The same things were measured in two ways. Each way mixes the same 8 hidden numbers, adds some noise and spreads widely along 6 directions of its own, which tell nothing about the thing.
Some things both ways: the first way, then the second way.
[  2 -20  -9   5 -10  13  -2   2  13  -6 -11 -25   2   6]
[ -1  -2 -21  11   8 -23   9  -5  -2  13  18  -4   2   6  17]

[-23 -11  -4  -9  11   2  32  15   5 -27 -10 -13  -9  12]
[ -3  42   6  -8   0 -25 -16 -35  18  19  25  24   4 -12 -16]

[ -6 -10 -16  -8 -19   3  -5 -11   0 -28  -9  20  10 -11]
[-33  29  12  34   9  -6 -41   4   5   1  -4   2  27 -34  10]

[ 13 -10  28  -6  11  12  -5  17  26 -47  -6 -41 -37 -33]
[-23  -1   2 -10  -7 -33  23 -21 -29  23  18  -9  11 -18  10]

[ -4  -2  -5  -8  13  -8  14 -27 -11 -19   6  -4  -8  -7]
[ 22  -6  11 -11 -43 -10  28 -24 -14  -5  21   0  14  18   1]

[-18  20  -2   0  14  -5  -7  26  32 -65   0 -22 -22 -18]
[  1 -12  22 -21 -21   7   8  -8 -13 -23   6  -2  -2   5  -7]

[  7   4 -15 -23   9  -5 -14 -19 -21 -17 -26  -4 -12 -12]
[ 17  18   1  -6  -1  13   6  -8  21   4  21   8 -10  18  -3]

[  4   3 -24 -20  17 -12  10  10   1 -16  -9   5  17  -3]
[  7  11  -6   1  10 -31 -32   7  17   7  19 -24   7 -27  19]

[ -8  12 -29   5 -19  -6  -9  16  16   5   0  -5  -9   0]
[ 25  -2  -6 -14  -1  14   3   6  -6 -22  10 -11 -31   6   7]

[  6 -18 -17 -21   3  -1 -14 -19 -14  27 -19  15 -11 -10]
[ 17  -1  -2   1 -24  36   4   0  34 -26 -14  -5 -13  -4  -8]

[ 16 -22   8 -29  22 -27  -6  29  -4   5 -12   5  -2   4]
[ 15 -54 -21  17 -18   6  24  26 -19 -30 -30 -44 -22   7  24]

[ 20  11  15 -21  -6  10 -22  28  -6  -8  -8 -15  -9 -15]
[-27  16  -4  18  38 -16 -28  15 -20  24 -10  11  20 -21  12]

[ 10 -15   6  -4   4   2   3  -1 -23  -7  11  21  -8  -2]
[  0  -7 -10  11 -15  -3 -21 -14  -5 -21 -39   4  -5 -19 -26]

[-18  -3  21 -14  10  19  -3 -10  -3 -12  13   9   6  -5]
[-17   9 -33  16  17  -7 -31  -9   9   6   0 -39 -18   4 -15]

[-13 -10   0   1 -14  -7 -10  39  28  -1  -1  -4  21  -8]
[ -4 -17  -5  -5  11   8  -9  22 -17 -23 -13 -31 -24 -12   9]

[ 11  -8 -11  -3  -6  14   3  -6 -16 -25 -15  -4   9 -11]
[ -9  27 -34  -2  28 -17 -14 -29   3  21  14 -10 -31  16 -16]

[  7 -21   4  11  20   8  -1  23  17  14  22   8   4   2]
[ 20 -17  13  -5  18  24  -1  62  -5   3 -23  -6  25  -8  29]

[-26  14  29 -19   7  23 -21 -12  -2  30  22  -5 -44 -20]
[  5  -7  -4 -14 -24  -3  27 -21 -14   2  -1 -19 -13   8 -10]

[  1 -23   4  31  12   3  11  31  51  23  37 -21 -13  25]
[-14   1 -20  23  18   0  -5   0  -9  15 -28   1   9  18  -5]

[ -6   4 -11   1 -11 -16  -6   7   5  25   6  -3  29   5]
[ -5  -7  -8  18  -1  -7 -26   8  -5 -10  -6 -23  -9 -22   1]

[ -6   1  17 -18   7  14 -13   4 -13 -41 -22 -15 -13 -11]
[  0  23   9  11  32  17   9  23 -18  26   4  24   6  29   9]

[ 23 -23   9 -13  -6 -18  -8  29  -4  12 -13 -12  34  13]
[-11 -12 -24   5  20 -26 -23   0  10   8  19 -10  -1 -13   4]

[-11  23 -18 -37  25   5  21  60 -10 -59 -32  -7 -17  28]
[ 20  -6   7 -10 -15 -15 -27   1  30 -27  16  16  14 -32   3]

[  9  -4  -4   5 -10  16  -4 -15   8 -20   5 -11  -3 -18]
[ -2 -19   9  -5 -35  -5   6  -6 -13 -18  12  -6  31 -16  13]

[ -3  -2  28  -9   3  18   7  19  -5   1  -2 -39 -27   5]
[ 31  26 -10 -23  26  -3  -3  10  -7  25  33  25 -12  -5  -1]

[  1 -11 -35  46 -14   3  -5  17  36 -15  -1 -32  12  -3]
[ -2 -16  -8  -3   4 -14  36  -7 -32  10  -4 -10 -18  26  10]

Other things, the second way, with their names:
z_95: [-16 -14  14  -4 -10 -12   1   0   8   1  13   4  30 -20   7]
z_890: [  9   5   2   6   8  20 -27  20 -15  -9  -4   4   9   7  -5]
z_934: [ -5 -41   2  12 -30  33  21  12  -6 -26 -44 -18   6  12   2]
z_688: [ -7 -11   7  -6 -19   1  23  -7   3   6  -8  -6  40  15  15]
z_498: [ 16  16  -2   9  -1   5 -23   4   4  -8  -6  -7 -29 -14 -17]
z_822: [-21  -9  18  -2 -13   4  -7 -14  -4 -22   0   1   5   3  -8]
z_37: [ 45  -4  -4 -12  16  28  -5  39  -1 -22   3  -2 -37   5   9]
z_316: [-17 -17 -19  18 -21  -3   6 -13   7 -19 -18 -39 -17 -19   6]
z_538: [  3  26   4 -19   1  30  22 -20  12   7   4  19 -13  33 -21]
z_44: [ 16  12 -15  14  12 -14 -19  22  -4  12  14 -31  -9 -14  21]
z_236: [ -7  27  18  30  10  -4  -6  21 -13  24 -15  -9  12 -10  22]
z_509: [ -8 -17 -18   5 -15 -32   2 -25  -5  -8   1  -5   6 -14   6]
z_391: [-28  -6  29  31 -20 -17  21 -15  -9  12 -15  30  26  -1   0]
z_93: [ 32   9  -9 -15  25   7 -19  41 -22  -5  21 -19  -8 -13  22]
z_844: [ 16  -6  -9  -8 -36  19   0 -21   5 -45   5  -4 -19  -3 -18]
z_457: [ -7  -4  31   4  -2   1  -2  18  16  -3   0  34  41 -16  15]
z_847: [  5  18  14   5  18 -11  -1  17 -41  24  -1  11  32  19  20]
z_211: [  6   4   0  22  -6 -22   9   3  10  16  10  -2  29   5  32]
z_389: [-21  -8  -9  33   6   6  26   4 -19  15 -22 -17 -11  33   7]
z_143: [  0  24 -13   5  29  -3 -54  19   4  -8  -1 -17  -8 -45  11]
z_514: [-10  10   4  15   9  11 -23  17  -2   2  17  -6  16 -12  14]
z_864: [ 10 -32   4  -5 -14 -13  31  15 -15   3  -7 -21 -11  -9  13]
z_693: [ 13  19 -12   0  28  22 -18  21  -8   1  30  -6   4  25  18]
z_120: [ -1 -22  -2 -19 -33  19  15 -26  -5 -40 -24  12  -1   1 -22]
z_776: [  2 -20   5   7  -2  19  -4  29  -9 -18   6  -8  19   9  18]
z_712: [  6 -33 -15   0  -3 -21  27   1 -16  11  14 -35  -6  35  15]
z_463: [ 13   4  -8 -23  15  18  -7  10   5  -1  20 -12 -11  16  -5]
z_379: [-16  19  11   3   2 -19   9 -14 -15  22  13  29  13 -13  -1]
z_928: [ -8 -21  11  -9 -27   4 -15 -13   3 -30  -8 -18 -29 -26 -29]
z_440: [ -4 -18 -23  12  10 -25 -28  24  -7 -10  -8 -27   4 -55  27]
z_762: [  7   1 -34  -2   4 -38  -2  -3 -11  12   5 -43 -33 -43  13]
z_479: [-19 -18  -3   3  -9 -25   3  -9  -7   6  -1 -22 -14 -27  -1]
z_115: [-12   8  -2  18  19 -42  -1   4  -9  33   2 -31  -4  -2  27]
z_366: [  0  28  12  -4  13 -39 -20   0   0  37   9  16  44 -22  12]
z_710: [  3 -34 -17  -9 -14   3  29  -1  -9 -19  -7 -13  -9   1  10]
z_145: [-30  -2   0  17 -29   3  -7 -51   8 -18 -20  23  -5   3 -41]
z_79: [-31 -11  29  25   6  14 -14  26  -7  -5 -29  35  41 -24   8]
z_354: [ 13 -13  -7   6  22   6 -16  35 -14  -5  -5  -2 -11  -6   7]
z_147: [-6 26 22 -9  9  6 11 -6 16 20 35 47 31 12  7]
z_411: [ 16   6   7 -11  22   7 -23  28  15   0 -13  25   5 -33   1]

Some of these things the first way, each followed by its name:
[ 28  12  -5 -37  -9   9 -17 -16 -44 -41 -25   9  18 -22]  z_693
[ 11 -11   6  -9  23  27 -10  -7   9  -6  20  22 -41 -15]  z_688
[ -3 -15 -14  16 -11  18 -12   5  13 -10 -17 -24  35  -6]  z_95
[  8 -31  14   2   4 -15 -23   1  17  51  24  27  -8  -3]  z_934
[-10  -3   5 -12  -9  20  14  15  -4 -11  -4 -18  24 -11]  z_93
[-30  11   4   0  -1 -37  -8  33  30  19   3 -22  22   4]  z_928
[-18  -4 -11 -14   9  -6  -5 -22  -7   7  -3  16   4 -20]  z_236
[-30  22 -21 -14  14  -5  15  36  -8  -3  -2  30   0  23]  z_115
[ -8 -12  -1  -2 -23  12 -16   7  11  19 -16 -17  -4   8]  z_147
[-13  12   5  -3   7 -10  18  34  14   5  15 -22  22  19]  z_890
[ 10 -11  15 -14 -14  -4 -32  28  -9  10 -13  17   0   3]  z_79
[-34  16 -21   0   0   0  15   6 -17   4 -11  -3  23  17]  z_498
[-17  -4  11  -8 -15  12  -8  14  -2  -2   5  17  14  14]  z_776
[  3  -7  15 -34  30 -29   3  39   2 -47 -19 -10 -28   4]  z_37
[ -4   2  16  -6 -11  -3 -29   3  -3  24   7  10 -16 -11]  z_479
[-12  19 -17   8   9   8  -2  16 -10  -4   0  -6  28  15]  z_712
[-16  17 -14   6   3  12  21  19   2 -16  11 -18  21   3]  z_847
[-29  12 -34  29 -17 -16  15  58  50 -15   3  -8  22  31]  z_822
[ -2 -25   3  17  22 -11  17  65  57   4  10 -38 -19  25]  z_411
[-13 -16  24 -12 -11   8  -9  14  18   8 -16 -47 -14 -12]  z_379
